The first 4 rows are patterns. Each new row is the sum of 2 different patterns, raised or lowered, with some noise. Before adding, each is slid sideways (what falls off one end comes back at the other) and multiplied by a number that may be negative. Names go in the order of the patterns.
(in the rows, 128 means zero)
Known rows, each followed by the names of its patterns:
[121 129  94 170 130 138 130 154 133 102 123 134 120 124 114 139 117 122
 118 122 118 151 120 163 140 140  99 133 133 125 120 133 155 166 135 137
 176 153 131 124 120]
J362
[127 131 107  76 132 147 139 131 120 132 180 122  91 126 144  76 100 136
 110 160 147 180  94 134 131 133  86 144 116 180 114 100 156 117 136 150
 141 130 153 115 168]
J823
[133 138  76 133 135 122 130 154 124 111 136 119 110 128 180 121 127 146
 127 130 117 138 126 125 145 131 128 127 121 125 120 117 126 132 106 129
 122 138 147 128 175]
J103
[138 139 138 146 147 124 131 115  88 150 103 126 139 119  99 131 156 115
 123 128 134 174 130 135 116 172 120 111 180 132 123  98 128 127 133  93
 120 134 128 156 121]
J975

New rows. What belongs after each?
[154 161 136 146 111 132 122 146 136 143 133 146 135 138 114 141 162 125
 141 139 130 133 133 133 141 123 142 138 145 154 135 130 131 133 139 137
 112 140 148 141 137]
J823 J103
[112  90  92  92 102 117  87  88 101 108 102 103 117  99 101 107  86  88
  62 110  93 101  80 117  99  83  77 106 120  87 103  93 103  97  95  90
  92  85  95  93 102]
J823 J975
[145 185 180 174 170 132 173 165 192 130 182 184 115 169 160 197 169 195
 165 202 183 166 161 148 186 160 165 170 155 134 179 169 178 211 150 201
 169 163 183 194 168]
J103 J975
[149 178 163 160  96 166 167 132 162 151 157 143 156 149 147 138 156 155
 168 178 160 156 153 151 177 153 140 150 155 157 114 172 159 193 158 138
 153 134 149 156 167]
J823 J103
[144 140 122 161 154 134 147 138 144 104 140 135 120 132 142 146 141 161
 130 143 141 135 145 159 141 131 154 144 137 152 116 143 131 135 118 116
 145 109 170 140 152]
J103 J975
[143 139 134 135 100 138 138 147  98 157 148  98 125 126 159 101 132 123
 200 137 124 138 111 123 130 138 121 127 133 138  95 150 168 104 156 135
 134 134 160 136  99]
J103 J975
[128 137 157 141 131 143 139 145 130 147 135 146 141 149 130 145 133 133
 135 138 138 139 139 146 146 118 106 137 129  99 122 158 140 144 150 137
 163 106 142 131 136]
J362 J103
[120 115 155 135  89 122 111  99 107 128 128 129 128 122  84 132 113 112
 122 124 130 116 107 125  85 110 112 136 120 118 126 131 118 100 113 113
 119  84  91 116  88]
J362 J103
[ 91 111  82 106  94  72  94 120 114  95 127 123 100 118  79  96  77 125
 102 105  88 129  78 103  68 121 115  84 110 100  87  83  84  86 105  59
  91 100 116 134 103]
J362 J823
[186 137 124 167 142 175 104 102 131 152  61 102 146 118 185 145 187 113
 148 151 153  95 150 114 148 139  89 157 133 135 131 150 159 146 119 171
 138 173 118  94 129]
J823 J975
[ 91 124 110 100 112 137 108 111 132  98 118 112 103 112 112 138 116 115
 111 122 115 106 106 102 119  93 110 106 114 121 115 147 122 136  68 127
 120 106 118 144 111]
J103 J975
[136 160 143 146 172 119 135 143 156 125 143 163 153 160 153 153 151 157
 151 145 172 152 152 122 151 125 142 127 162 146 144 159 149 147 133 128
 149 149 116 133 141]
J362 J975
[159 140 143 107 145 134 129 128 129 136 157 140 152 188 133 157 139 128
 142 159 121 136 148 147 139 145 107 125 130 149 103 143 145 106 131 140
 157 135 136 145 159]
J362 J975
[164 140 136 137 131 151 100 181 146 160 164 166 142 117 139 153 136 125
 134 167 135 134 152 148 133 170 128 171 139 165 116 148 148 155 133 154
 153 184 161 144 192]
J362 J823
[153 141 132 100 165 168 135 142 164 144 192 126 159 149 170 145 129 181
 144 142 112 152 128 152 115 150 173 145 162 136 154 161 154 139 165 159
 150 130 136 177 121]
J823 J975
[159 151 176 125 150 151 132 128 152 143 171 144 144 168 144 145 175 150
 153 146 125 161 104 143 130 174 144 147 155 146 120 151 181 137 142 163
 153  81 143 150 124]
J823 J103
[106 145 120 114 129 136 119 102 132 128 124 121  92 120 115 139  89 129
 131  75 118 107 142 118 143 117 145 131 117 111 103 134 111 117 121 108
  88 128 119 124 150]
J103 J975
[139 132 112 138 147 121 142 151 138 129 143 110 129 105 149 120 154 138
 127 137 132 134 111 101 136 127  94 113 127 133 135 132 131 161  89 131
 121 136 121 129 177]
J362 J103
[106  93 101 116 112 117 100 110 127  98  95 108 115  96 100 115 108 121
 113 138  97 114 105 101  95  90 103 120 132  97 114 109 111 103 116 119
 113 109 132 110  82]
J823 J103
[124 132 153 139 151 128 157 139 129 136 141 139 171 142 183 166 159 120
 165 151 148 133 139 171 149 149 149 224 165 145 148 137 125 151 127 179
 154 168 149 136 155]
J362 J103
[139 146 135 147 172 152 132 159 149 158 134 153 148 160 153 162 140 147
 123 138 134 180 154 142 142 162 145 122 111 124 139 101 129 131 156 163
 136 145 183 119 146]
J362 J975
